The rows of a group lie close to one hidden flat surface of 7 dimensions, which passes through zero. Surfaces can cross.
In the rows, 128 means zero.
Some rows, each with its group after it:
[188 115  87 132  90 107 136 138 104 112  88 136 109 168]
q940
[ 82  91 128 127 132  95 127  70 129 111  95 153 128  90]
q399
[136 130  98 160  93 138  95 121  69 126 175 139 154 175]
q869
[ 73 156 148 164  75 115 137 112 157 178 119 141  83 103]
q480
[177 100 151  92  86 138 139 113 212 115 154 113  42  84]
q919
[ 94 147 125 117 153  73 120  69 120 105 144 133 166 104]
q399
[133 154 111  72 165 145 144 147 113 103  81 114 130 113]
q331
[ 92 103 115 101 127 105 107 151 107 170 115 104 151 119]
q919
[145  73 146 147 139 167 153 104 167 104 152 138 142  99]
q331
[110 129 169 128 147 160  97 118 120  89 166 154  79 134]
q502
[122  89 195 134 196 123 108 159 161 121 123 139 122 135]
q331
[127  91 101 132  92 119 151 137 117 153 146 112 134 126]
q480
[171  45  99  87 134 144 157 107 149  91 107 115 146  89]
q940
[135  35 104 160  89 167 162 133  89 115 167 141 123 144]
q502
[ 63 115 132  83 102 127 116 136 120 168 139 109  82  89]
q331
[147  88  80 146  91 121 191 137 114 143 110 116 154 129]
q869
[106  74 158 106 184  96 118 138 126 111 156 122 135 121]
q480
[149 142 127 128 142 109 136 138 152 140  85 120 145 126]
q502
[122  90 168 125 185 159 130 127 142  89 149 143 129 115]
q940
[124 143 125 186 104 128 146  89 122 117 186 146 152 137]
q399
[102 140 161 152 142 151  78 181 108 164 104 140 115 166]
q869
[ 94 211 115 110 114 108 153 122 125 144 130 113 113 108]
q869
[156  78  61 101  78  83 180 124 118 146 118  93 148 111]
q869
[ 89 206 135 126 109 183  88 158 102 168 143 120 114 141]
q399
[ 79 175 119 153 145  79 193 112 130 154 122 119 180 103]
q919
[156 149 132 125 114 162 100 133 155 136 105 131 116 129]
q331
[142 137 160 178 156 114 177 152 162 127  86 146 113 140]
q502
[104 147 137 129 131 161 141 183 110 161 109 121 109 140]
q869
[ 93 175 168 176 131 106  92 103 129 127 126 169 106 147]
q399
[129  70 159 154 143 135 187 165 140 112  78 154  65 132]
q502
[ 82 111 148 110 127  76 151 136 143 156 165 104  95  99]
q480
[110 186 119 140 145 124 138  65 113  81 157 147 168 116]
q399
[142 146 120 177 111 130 144 133 112 124 121 150 127 163]
q940
[ 97 185 151  77 176 120 110 141 121 116 111 121 104 115]
q331
[ 93 174 162 128 148 125  74 151 125 153 116 135 108 144]
q869
[135 112 106 123 164  56 122 130 107 131 113 114 196 146]
q399
[ 62 123 145 129 162  79 139  69 107  83 148 156 121 103]
q919
[146  65 132 107 143 114 112 102 149 108 135 124 146 105]
q869
[132  66 132 172 119 142 166 154 116 131 130 142 120 148]
q502
[105 152 122  62 116 111  88 149 121 160  91 104  88 114]
q502
[190  80  81 106 116 112 169  93 106  59 169 124 137 133]
q940
[151  65 129 137 135 164  88 189  90 137  86 139 118 180]
q919
[123 104 135 115 123 122 122 177 128 159  79 122  88 138]
q502
[194 166 154 141 121 151 159 120 187  89 161 133  77 128]
q940
[157  85 130  83 119 123 165 106 173 106 179 101 102  79]
q399
[122  98 137 117 157 119 126 126 100  92 177 129 132 139]
q940
[103 214  95 147  94 102 157 100 103 140 144 127 144 129]
q869
[108 154 119 172  92 120 139 149 117 183 133 122 139 148]
q940
[146 130 131 160 136 141 210 112 119  60 144 161  91 135]
q331
[145  88 127 188 125 106 147 116 123 115  98 161 140 154]
q399
[148 165 128 153 123 147 171 104 127  80 143 155  99 134]
q331
[163  83 103 106  96 116 124 194 100 164 149  92 112 164]
q480
[158 130 115 143 117 144 145 127 130 115 116 136 129 142]
q480
[ 99 110 101 148 129  97 179  92 105 119 139 132 181 111]
q919
[113 148 146 134 126 146 113 115 118 108 166 143 104 132]
q502
[127  51 112 143 139 162 141 156  82 119 111 140 149 152]
q919
[138 112 108 151 128 123 118  61  90  59 160 164 149 141]
q919
[137  42 128 105 113 128 120 179 133 163  96 111  95 129]
q919
[160 139  80  90 140 134 152 106 106  91 156 105 181 118]
q480
[ 97  95 108 118 104 103 159 160  89 152 120 119  98 134]
q331
[106 114 113 105 148 140  81 133 113 151  61 125 175 122]
q480
[124 135 130 116 168 113 187  89 151  83 125 128 150  84]
q480
[128  65 108  88 118 138 160 116 160 146 143  90 162  68]
q940

New rows, each followed by its group:
[ 99 134 121 120 142 131 101 131  91 131 130 128 154 138]
q919
[ 76 105  94 133 123 135 135  67 121 141  99 133 203  77]
q480
[178 150 104 105 108 206 119  94 172 113 108 121 152  92]
q331
[114  89 142 183 150  90 184 163 123 140  67 151 120 149]
q919
[153 104 169 136 162  94 188 177 176 122  89 129  66 129]
q480
[160 186 134 120 161 132 174 101 152  70 128 137 122 113]
q480
[110 101 102  98 141 100 100 125 113 159 128  97 200 113]
q331
[146 174 139 105 110 116  93 102 161 123 149 123  97 117]
q919
[164 113 111 110 137 130 134 128 100  89 194 114 145 149]
q480
[146 236 127  99 107 126 120 138 137 128 142 113  82 136]
q480
[181  79 125 158 112 151 148 180 126 134  88 138 104 169]
q869
[152 115  91 132 108 133 126 115 123 142 122 117 182 128]
q331
[103 129 111 123 140  83 182 152  70 108 121 131 103 146]
q331
[150 115 122  86 118 188  77 179 125 157 131 101 123 139]
q919
[187 106 119 150 145 165 156 108 151  89 120 139 173 127]
q331
[127  88  95 135  98 113 194 115 133 137 137 114 148 102]
q480
[ 92 156 109 133 104 131 130  71 122 128 156 130 157  96]
q480
[134 104 135 168  63 127  61 125 159 197 146 124 133 142]
q331
[145 134 101 103  85 176 151 154 125 137  82 124  72 120]
q331
[119  69 136 108 199  94 140 169 112 124 102 113 171 135]
q331
[141 164 113 145 124 149 124  91 133 103  49 163 130 123]
q940
[158  48 104 182 114 159 145 126 103 117 139 147 177 156]
q869
[132  55 146 158 167 116 147 103 147 106 173 133 191 114]
q331
[144  72 138  79 174 125  95 138 117  86  96 135 111 127]
q940
[173  62 152 177  87 137 151 154 166 142 147 139  74 149]
q399
[145 175 131  94 118  91  95 133 121 119 153 115  84 146]
q940
[173 108  93 108 157 134 139 144 117 119  79 112 196 137]
q331
[171 164 108 178 120 134 145 163 125 158  87 127 169 175]
q919
[ 76 166 111 176 115 128 129 105  95 146 110 149 170 135]
q940
[194  94  89 117 115 141 153 117 140 100  85 124 144 124]
q502
[ 89 135 127  99 109 133  67 138  93 155 167 114 112 136]
q502
[107 116 141 166 139 155 151 123 133 132 135 142 154 122]
q940
[194 121 109 154 105 167 171 107 137  73 119 156 104 140]
q502
[ 87 135 185  96 181 143  71 106 133  86 161 148  91 111]
q502
[150 146 175 146 189 131  95 124 162 103 123 145 144 142]
q502
[ 96 123 124 151 139  73 152 113 113 136 105 138 149 127]
q919
[122  79 159 146 103 137 105 168 150 172 116 132  78 136]
q331
[101 161 101 107  60 144 148 126  91 133 147 130  44 123]
q502
[114 102 168 138 134 126  61 164 113 145 163 135  95 168]
q480
[ 66  97 150 137 102  87 115 141 114 172 163 125  89 127]
q331
[113  77 109 183 123 138 145 126 105 150 113 141 191 142]
q869
[ 95 228 135 125 116  73 120 155 136 182  75 119  89 137]
q869
[167 158 150 157 157 135 194  98 163  58 138 155 110 119]
q480
[120  49 132  80 153 149  74 122 113 110 142 122 142 111]
q502
[170  77 142 129 143 146 107 167 139 123  82 138 105 154]
q502
[ 71 145 157 184 158 143 150 145 136 169  74 147 163 124]
q869
[127 133 138  62 139 180 104 180 137 143  57 115  68 109]
q399
[ 94 204 132  91 123  98 112 105 156 159 154  96 134  87]
q919
[115 173 148 197  91 163 188 122 180 174 188 121 146 109]
q940
[135 142  91 129 108 109 115 114  92 123  80 141 135 148]
q940
[ 61 139 144  85 172 179 113 121  95 106 174 121 138  96]
q919
[ 95 153 180 148 131 124  79 125 134 133 169 149  82 142]
q480
[138 116 135 104 131 182 123 162 136 138 134 113 117 122]
q919
[121 151 125 143  95 143 146 127 115 119 144 139  84 139]
q502
[130 102  99 165  84 175 170 113 112 130 155 135 148 127]
q399
[114 211 116  78 123 123  89 147 130 165  79 105 112 121]
q480
[132  87 111 169 111 181  72 113  92 131 110 157 180 156]
q480
[162 123 137 202 108 156 145 171 133 152  53 162 110 180]
q940
[158  88 128 125 125 111 114 133 137 126 114 128 121 137]
q869
[159  89 130  84 135  84 155 103 172 103 193  93 128  90]
q399
[107 170 125 137 106 141 161  72 129  91 183 143 104 101]
q331
[120 189 123 126 180  79 142 110  93  86 140 134 161 146]
q331
[ 58 165 139  87 146  92 121 113 105 127 165 117 111 100]
q331
[143 105 179 140 147  62 116 103 178 103 134 149  78 123]
q399
[135  82 111 118 112 114 151 146 123 147 166 100 140 127]
q940
[118  72 120 166  97 113 136 130 120 156 135 134 138 137]
q399
[154 144 117 158  88 126 198 123 157 126 125 132  97 122]
q480
[109  78 130 174  83 124 135 114 129 154 149 142 119 129]
q399
[116 112 126  84 186 122 141 150 117 113 101 111 152 113]
q331
[133 137 121  95 112 141  57 137 108 141 143 115 127 144]
q502
[151 172  58  73 129 141 157 132  87 109  76 105 161 124]
q331
[188  70 154 160 131  92 161 120 175  91 132 146  95 137]
q399
[107 165 117 136 132 112 178  86 135 111 150 127 151  98]
q502
[144 101  92 169 100 158 153 159  95 155 122 126 167 162]
q399
[ 97 117 144  83 160 103  91 139 107 125 160 112 122 124]
q940
[ 84 207 146  91 125 141 136 114 121 103 141 136  48 103]
q331
[ 93 193 123 105 141 111 124  57 113  81 206 128 148 101]
q940
[125 148 103  69 119 153 152 104 133 116 202  87 148  78]
q399
[173 145 112 123 120 223 140 117 129  88 182 124 149 125]
q919
[137  55 105 166 112 150 110 108  91 118 165 142 191 153]
q869
[143 100  81  89  91 106 171 147 116 152 117  91 121 115]
q869
[170 158 153 182 161 129 143  95 146  70 157 162 147 152]
q331
[115 122 122 138 134  82 139 154  91 138 119 127 123 157]
q331
[ 95  68 140 112 100  98  78 188 101 199 161  98  99 151]
q480
[112 164 150 104 123 138  59 124 156 161 129 117 123 113]
q331
[125 103  92 128 113 129 172  69 119  96 176 126 173  93]
q919
[159 195  95 118 123 147 126  89 127 101 126 128 166 123]
q331
[195 136 119 132  88 115  61 112 135 115 120 140 103 169]
q919
[ 91 119 108 155 102 179 123 140  88 153  66 150 134 137]
q399
[192 126  99 137 125 137 203 112 132  73 165 125 138 130]
q480
[110 115 115 101 144 190  97 179  86 152 128 107 165 142]
q919
[128 112 146 127  99 182 146 130 158 125 127 137  65 102]
q331
[105  63  95 122 124 124 133 127 115 158  86 116 186 105]
q480
[151 206 125 131 124 139 103  84 136  98 166 132 147 131]
q502
[ 98  42 118 111 143 149 108 130 106 143 149 116 183 111]
q869
[126  96  93 127 113 118 187  87 119 110 176 114 167  99]
q480
[101 125 111 174 102 140 160 123 120 164 134 130 170 125]
q940
[133 138 101 141 117  88  88  87  92 110 129 146 159 153]
q919
